The rows of a group lie close to one hidden flat surface of 9 dimensions, which may be shifted away from zero. Surfaces can cross.
In the rows, zero is written as 128.
Some rows, each with its group after it:
[131  95 118 204 149 101 116 128 116 122 138  81 115 140 129 104] -> j562
[143  80 162 145 140 108 136  69 197 131 119 115  69 118 111 147] -> j772
[ 86  83 123 134 205 183 119  86 135 136 139 117 129 152  96 123] -> j562
[ 69 136 147 164 156 100 177 146  89 142  61 132 124 139 130 142] -> j562
[165 125 110 161 139 148 103 161  50 129 146 160 155  59 102 113] -> j648
[ 90 118 114 115 145 142 158 139 162 122 158 121 122 144 109 146] -> j772
[126 122 145 153 152 115 127 121  95 114  90 116 147 148 166 130] -> j915
[ 89 156 109  52  74 155 101 117 152 153 113  90 164 161 117 119] -> j648
[102 114 160  70 123 176 150 100 146 161  96 166 116  65  88 121] -> j668
[ 60  97 140 126 183 149 130 140  85  90 103  90 148 162 135 111] -> j562
[137 160 146  40  94  92 141 146 136 107 152 112 112 105 136 177] -> j772
[126 167  78 159 129 120 143 167 138 164 179 146 104 143  97 139] -> j915
[131 107 114 145 116 175 161 150 181 168  90 160  96  89 134 158] -> j668
[162 107 151 143 114  91  79 145  89  69 112 104 124 122 150 108] -> j562
[139  61 150 143 163 165  91 102 125 102  89 101 129 120 158 117] -> j839
[ 63 100 128 116 177 125 133 131 135  70 179 116 123 173  63 119] -> j354
[137 164  91  92 118 199 103 168 154 165 116 212 118 130 106 157] -> j839
[175 149 145 124  80  82 128 122 150 133 110 138 101 106 143 153] -> j562
[135  95 170 189 151  77 181 150  98  80  80 133 115  99 175 154] -> j839
[122 100 188 112 131 125 166  30 126 141 133 131 152  71 115  73] -> j772
[134 174 136  82 111 140 101 133 109 141 121 206 123 114  77 124] -> j772
[138 164 105  85  95 140 158 173 120 137 153 136 156 100 158 149] -> j668
[203  79 131 177 157 140 108  84 149 120 131 130 126 108 159 158] -> j668
[ 85 133 113 168 131 129  90 169  98 124  79 116 119 185 114  89] -> j562
[116 165 106  73  91 159  61 145 158 142 117 161 109 172  78 122] -> j648
[113 120 120 162 125 170 116 132  91 157  45 133 176 133 150 110] -> j648
[133  98  93 101 133 207  83  95 200 165 131 100 126 159 137 131] -> j915
[121 131 136 151 132 120 145 136 161 130 101 167  90 152 125 137] -> j915
[129 107 128 102 127 169  92 121 152 124 126 138 112 124 111 112] -> j839
[156 175 114  94 148 110 107 118  90 152 201 147 121 103  72 145] -> j839
[162 105 111 140 117 184  98 135 173 139 122 177 107 112 115 121] -> j839
[125 199 115 115 134 107 132 124  64 149 143 148 180 153 135 126] -> j915
[108 141 122  58  86 116 141 159 124 111 194  80 137  99 116 104] -> j562
[169  73 177 168 171 109  88 107 112  77 103 173  75  83  83 141] -> j772
[137  90 143 140 148 137 100 101 149 106 107 120 116 145 130 133] -> j668
[159 131 105 147 152 139  98 116 146 140 178 165  99 130  78 131] -> j915
[104 124 153  93 158 123 179  63 133 108 151 118 184 144 146 147] -> j354
[ 82 103 134 104 120 171 102 174 107 102  64  93 142 142 159  94] -> j839
[179 109 160 113 143 130 138 112 126 101 140 168 118  73 145 154] -> j915
[137 124 114 102 135 146 100 118 170 109 145 122 128 179 139 156] -> j668
[108  92 175  99 107 130 142  90 129  73 109 133 175 113 117  97] -> j354
[ 98 163 140 144  92 106 135 146 126 169  64 165  90 126  84 112] -> j562
[183  98 108 190 154 124 126 110 141 147 181 135 103  86  99 145] -> j668
[140 134 127 100 149 135 186 116 172 148 152 150 106  98 136 201] -> j354
[170 121 132 175 155  82 124 128 130 100 175 132  84 132 128 128] -> j648
[123 120 149 140 194 139 128  68 118 129  70 131 157 186 174 173] -> j915
[180 150 150  83 150 109 110 135  81  84 137 167 144  99 140 196] -> j772
[159 146 137 157 145 110 121 121  79 114 130 188 151 112 107 139] -> j354
[115 164 127  45 147 133 157 134 116 126 194 140 138 109 111 162] -> j354
[ 71 138 102 136 118 119 168 158 125 128 146  87 156 164 137 108] -> j772
[107 142  98 150 136 162 145 154 137 168  89 155 131 148 130 157] -> j648
[147 183 125 162 105  97 181 123 137 172 111 171 132 141 165 135] -> j915
[163 146 111 114 146 114 109 113 123 112 185 119 149 149 133 156] -> j668
[138 145 132 138  58 129 130 108 147 168  80 128 149 126 156  80] -> j354
[124  96 134 104 150 137 129 158 115  83 146 129 115  85 100 164] -> j648
[156 117 109 155 139 149 136  99 121 158 159 119 158 101 142 114] -> j648
[130 112 109 120  59 155 108 211 125 111 121 115 126  82 141  80] -> j668
[140 164 103  93 136 147 153  92 140 161 177 143 174 139 139 159] -> j772
[101 151 179  68 135  92 126 110  77 101 107 107 139 130 131 123] -> j839
[147 127 153 137 151 135 112 101  89 114 110 176 149 112 115 122] -> j772
[169 164 100 171 133  90 153 124 100 157 180 131 150 116 134 147] -> j772
[122  73 180  80 139 123 103 115  96  52 143  92 134  84 114  97] -> j668
[107 133 144  83 127 119 151 155 112  99 158 147 114  87  88 135] -> j772
[141 171 105  65  83 144 106 106 155 152 161 102 165 163 157 112] -> j562
[126 157 118  99 138 110 188 166 124 122 188 160 115  93 117 173] -> j915
[156 101 139 183 144 123  94 166  75  85 151 149 104  95 119  56] -> j648
[145 103 151  87 144 190 108  88 129 122 129 156 153 100 142  92] -> j648
[107  86 127 140 134 129 105 127 170  93 122  81 107 179 135 120] -> j668
[137 139 118 148  82 134  96 129 165 151 126 150 101 147 111  66] -> j915
[168 108 134 146 151 147  84  92 154 135 124 165  94 127 101 136] -> j354
[116 139 105 164  94 108 179 213 140 124 145 151  94 101 116 125] -> j839
[183 134 102 188 126 100  79 135  72 134 153 127 140 101 102 121] -> j648
[137 155 132 108 159 140 155  71 144 149 134 179 160 150 128 176] -> j354
[103  87 175 107 170 128 151  76  95 102 114  95 153  99 139 119] -> j562
[145 113 150 177 172  84 107  64 143 106 189 165  90 154  48  92] -> j915
[ 37 125 139  98 135 133 166  97 158 113 115  93 166 213 130 108] -> j354
[107 182 137  69 126 138 112 119 115 152  92 163 134 158 121 145] -> j839
[160 106 100 180 110 135 135 187 143 122 169 161  91  78 101 113] -> j839
[147 111 148 133 151 129 189 121 142 117 115 153 128  95 170 183] -> j839
[ 89 140 124 124 136  85 173 196  94  89 145 101 125 129 136 160] -> j668
[ 98  98 169 102 175 157 121  64 101 111  80 107 170 146 153 109] -> j562
[141 109 166 105 139  67 133 104 149  65 181  80  98 146 152 123] -> j648
[119 105 181 111 125 118 159  71 111  85  94 136 194 122 150 118] -> j354
[128 113  89 233 136 103 134 151 170 163 138 113  71 156 104 124] -> j354

New rows, each followed by its group:
[140 122 154 128 112  97  60 137  72  83  73 113 140 135 121 130] -> j648
[ 95 130 127 118 130 155 140 107 186 144  93 159 115 176 115 148] -> j354
[125 179 107 141 112 144 143 137  78 175  91 151 189 133 166 115] -> j648
[109 112 139 164 115 123 106 112 153 137  94 128  97 151  98  85] -> j772
[136 147 136 114 114 126 105 126 139 126  83 139 129 164 158 146] -> j562
[ 88 113 115 111 163 137 149 143 172 135 151 111  74 145  95 173] -> j839
[143 109 138 168 133 107  85 174  77  77 140 131 103 108 111  72] -> j648
[ 90 149 117 162 121 110 176 145 130 164 143 151 107 117  80 106] -> j772
[128 168 121 150  84 104 183 132 174 171 133 153 113 141 149 108] -> j915
[130 165 121  73 109 144 162 112 132 156 139 132 171 118 161 149] -> j668
[103 125 153 129 127 117 103 154  91  94  37 128 135 158 146 144] -> j648
[126 139 121  94 106 125 143  86 162 147 187  75 150 141 152  92] -> j648
[113 155 120  58 143 176  95 112 114 131 137 141 167 158 129 125] -> j562
[132 133 112 154 182 133 147 106  83 155 174 124 159 114 115 133] -> j562
[140  94 154 140 108 139  98  74 157 133  86 111 129 140 145  83] -> j354
[152 173 102  98  73 130  84 143 166 148 125 139 115 169 136 132] -> j562
[150 169 112 113 102 154  69 124 137 179 110 167 107 148 109 100] -> j354
[119 131 138 162 107  73 179 154 178 132  72 114  76 156 168 187] -> j562
[107 143 102  97 124 154  83 151 118 145 152 115 116 137  87 103] -> j839
[112 100 161 139 137 108  93 148  94  72  49 116 119 145 134 145] -> j648
[101 197 110  93 130 128 136 148  87 151 130 150 164 167 132 139] -> j915
[128  98 160  81 180 146 119 137  90  81 124 132 122  88 126 171] -> j839
[ 88  90 139 129 131 131 123 110 161 108  99  55 130 183 168 105] -> j562
[ 83 118 137 105 136 165 112 122 141 137  58 102 135 175 161 121] -> j839
[143 147 142 128 114 137 146 125 144 139  82 192 126 127 145 150] -> j839
[129  88 121 173 158 125 121 145 154 119 137 130  68 124  94 145] -> j839
[173 140 113 148 157 129 114 134 127 144 161 182  94 103  90 164] -> j354
[ 85 139 115 127 149 120 136 178  86 102 134 102 142 152 138 130] -> j562
[163 148  96 150 102 125 108 180 106 126 149 137 140 115 141 128] -> j668
[130 122 133 115 127 135  88 124 130  98 104 101 140 173 165 119] -> j562
[123 136 161  86 139 116 142 109 100 110 123 115 149 116 160 129] -> j354
[ 86 114 143  82 113 137  98 146 175  89 118 113  84 174 111  97] -> j648
[155 126 177 105 132 137 129  81 123 121  58 169 146 116 166 154] -> j354
[ 66 131 153 133 155 102 188 132 115  95  83 131 153 171 149 159] -> j354
[ 86 142 120 122 144 111 143 201 102 110 121 132  90 130 101 156] -> j839
[106 135 139 131 109 107 157 135 189 136 116 157  71 148 100 137] -> j839
[ 80 108 158 122 110 101 149 151 140  97  75  83 106 147 149 124] -> j562
[109  88 140 113 140 133 149 146 140 101 149 111  99  90 104 138] -> j668
[103 167 108 105 119 135 141 108 159 183 130 116 128 166 129 130] -> j839
[ 75 108 150 134 193 147 161  84 106 127  78  96 171 172 176 139] -> j562
[107 131  97 101  88 127  94 159 187 120 154  77  95 181 114 124] -> j772
[129 113 109 140  89 101  80 142 121 112 170  61 126 129  93  77] -> j648
[157 166 137  60 151 125 127 137  88 133 172 142 120  85 135 161] -> j354
[126 142 139 123 147 106 137 143  61 105 132 123 154 110 140 135] -> j562
[169 159 151  84 117 117 135  65 144 155 132 149 141 115 143 160] -> j772
[121 126  86 194 134 113 104 150 124 131 144  68 135 190 156  95] -> j562
[ 93 111 164 108 145 112 150 131  94  55 123 155 160 125  98 129] -> j354
[157 144 115 121 121 142 170 170 117 138 129 161 138  74 162 181] -> j668
[116 101 125 137 183 119 107 133  61  89 160  68 158 130 132 126] -> j915
[143  94 101 140  83 179 161 189 154 117 149 136 142  69 163  95] -> j839
[137 131 183 101 110  93 153  88 113 129 123 143 118  67 105 104] -> j772
[116 113 141  84 139 106 175 134  89  77 208  87 163  72 126 126] -> j772
[139  95 167 139 156 113 113 120 114  81  77 125 113 132 154 153] -> j562
[113 155 123 107  96 102 123 169  88 110 161 116 135 110  99  92] -> j772
[138 143 135 116 155 136 165  48 127 184 145 135 164 108 132 145] -> j562
[148 143 117 137 133 114  91 169 102  97 115 133 127 162 155 148] -> j562
[129 109 160 154 144 116 113 134 100  81  86 176 126 127 106 133] -> j354
[160  96 109 181 104 135 119 107 159 145 126  83 141 134 174  99] -> j668
[127 161 121 137 150 122 201  52 137 205 136 119 172 129 162 162] -> j562
[134 146 153 119 169 115 112 116  64  86 126 177 158 135 110 139] -> j354
[108 114 118 101 153 140 138 176 108  79 186 141 128 105  87 145] -> j772
[155 146 133 110  98 166  91 143 110 143  69 185 141 107 139 118] -> j668
[122 108 170  76 119 152 133  99 148  98  86 169 140 112 121 141] -> j354
[ 98 106 148  98 131 123 196  65 204 133 163  84 128 147 156 125] -> j915
[189 122  97 103 118 163 127 108 170 148 196 133 142  88 142 156] -> j668
[103  97 153 118 145 114 122 123 116  83 142  89 124 130 123 100] -> j354
[165  95 145 118 123  84 117 105 161  92 161  61 100 121 155 163] -> j772
[141  82 158 147 109 114 136 122 137 101 115 111 113  90 131 109] -> j354
[ 52 113 145  73 151 153 167 100 127 129 130  80 160 139 129 108] -> j562
[ 99 173  90 170 120 111 176 134 129 210 152 129 122 132  92 122] -> j562
[143 143  83 143  85 138  94 129 147 170 183 107 131 132  97  72] -> j668
[125 118 182  72 105 118 127 140 119  66 124 155 113  92 120  95] -> j915
[136  76 116 119  97 166 112 106 192 130 155  77 122 114 134  85] -> j668
[104 106 162 134 100  95 114 147  92 103 122 102 101  79  78  68] -> j562
[191 104 124 167 173 140 122 113 121 121 199 166 111  80 119 117] -> j648
[ 96 134 135 104 139 118 116 168  50  82 138  95 166 131 140  97] -> j562
[127 131 159 182 162  59 165 126  97  94 139 152 108 134 119 129] -> j915
[146 129 119 167 174 138  88 118  77 130 126 149 141 137 114 121] -> j562
[111 123 119 201 160 139 172 173 113 135 107 161 111 137 165  95] -> j648
[139  79 108 189 124 121 110 129 166 113 144  65 112 154 147 105] -> j668
[130 153  82 147  85 137 131 188 147 149 126 123 130 149 154 129] -> j668
[135 113 113 166 194 112 162  70 138 122 212 134 151 145  94 158] -> j354
[109 137 123 170 109  95 137 118  90 149 128  67 161 139 148  69] -> j562
[131 142 123 117 162 119 113 128  93 113 174 142 138 127  97 135] -> j915
[114 164 115 161  82  94 151 146 111 165 111  92 141 142 162  87] -> j354
[144 122 138 100 159 137  88 131 103  89 172 171 113 104  65 130] -> j354
[135 135 123  58 170 189  96  91 129 136 125 148 160 145 136 174] -> j915
[128 152 126 130 127 140  69 143 131 159  71 135  81 169 136 110] -> j354
[133 105 138 147 162 109 104  93 124 100 179 124 114 138  83 100] -> j915
[123 143 108 170 122 165  99 129 170 177  45 170 107 191 139 128] -> j839
[ 97 125 105 133 116 118 103 185 131 116 112 113 102 145  81 157] -> j648
[159 176 105  96  70  71 138 131 147 156 201  76 120 117 135 140] -> j772
[178  87 142 165 158 126 113 134 147 118 122 155  59  79 111 165] -> j354
[ 75 122 157  56 135 142 146 131 129 111 131 130 114 102  83 131] -> j668
[150 144 107 167  90 115 116 162 116 137 145 164 117 104  84 101] -> j354
[147 109 103 178 118 127 132 132 173 150 154 143  89 116  89 128] -> j354
[122 141 160  70 147 125 111  70  98 122 136 136 153 125 100 121] -> j668
[137 156  98  77  85 121 118 140 123 136 219  87 147 111 114  92] -> j562
[151 137 127 167 137  97 189 133 106 118 157 186 155  87 106 172] -> j354
[182 141 162  75 116 130  89  70 168 140 116 178  88 106  98 163] -> j772
[127 164  85 105 123 128 151 153 173 155 203 142 100 143  97 158] -> j648
[127 111 155  78 118 137 161  63 158 128 149  94 162 110 158 118] -> j354
[101 106 150 159 170 119 171  77 133  84 124 177 182 163  99 158] -> j354
[140 124 151 204 136  63 163 149  74 105  90 124 128 111 169 126] -> j839
[148 109 137 115 105 147 122 145 130 107 140 150 124  85 123 103] -> j839
[ 97  91 150 116 157 158 119  53 143 129  95  72 165 173 167  97] -> j562
[173  81 123 204 122 114 106 115 117 127 143  90 126  91 135  82] -> j668
[113 202 120 112 145  61 196 146  86 160 165 134 125 125 121 188] -> j839
[101 107 155 129 136 117 160 146 148 116  73 106  92 132 163 151] -> j354
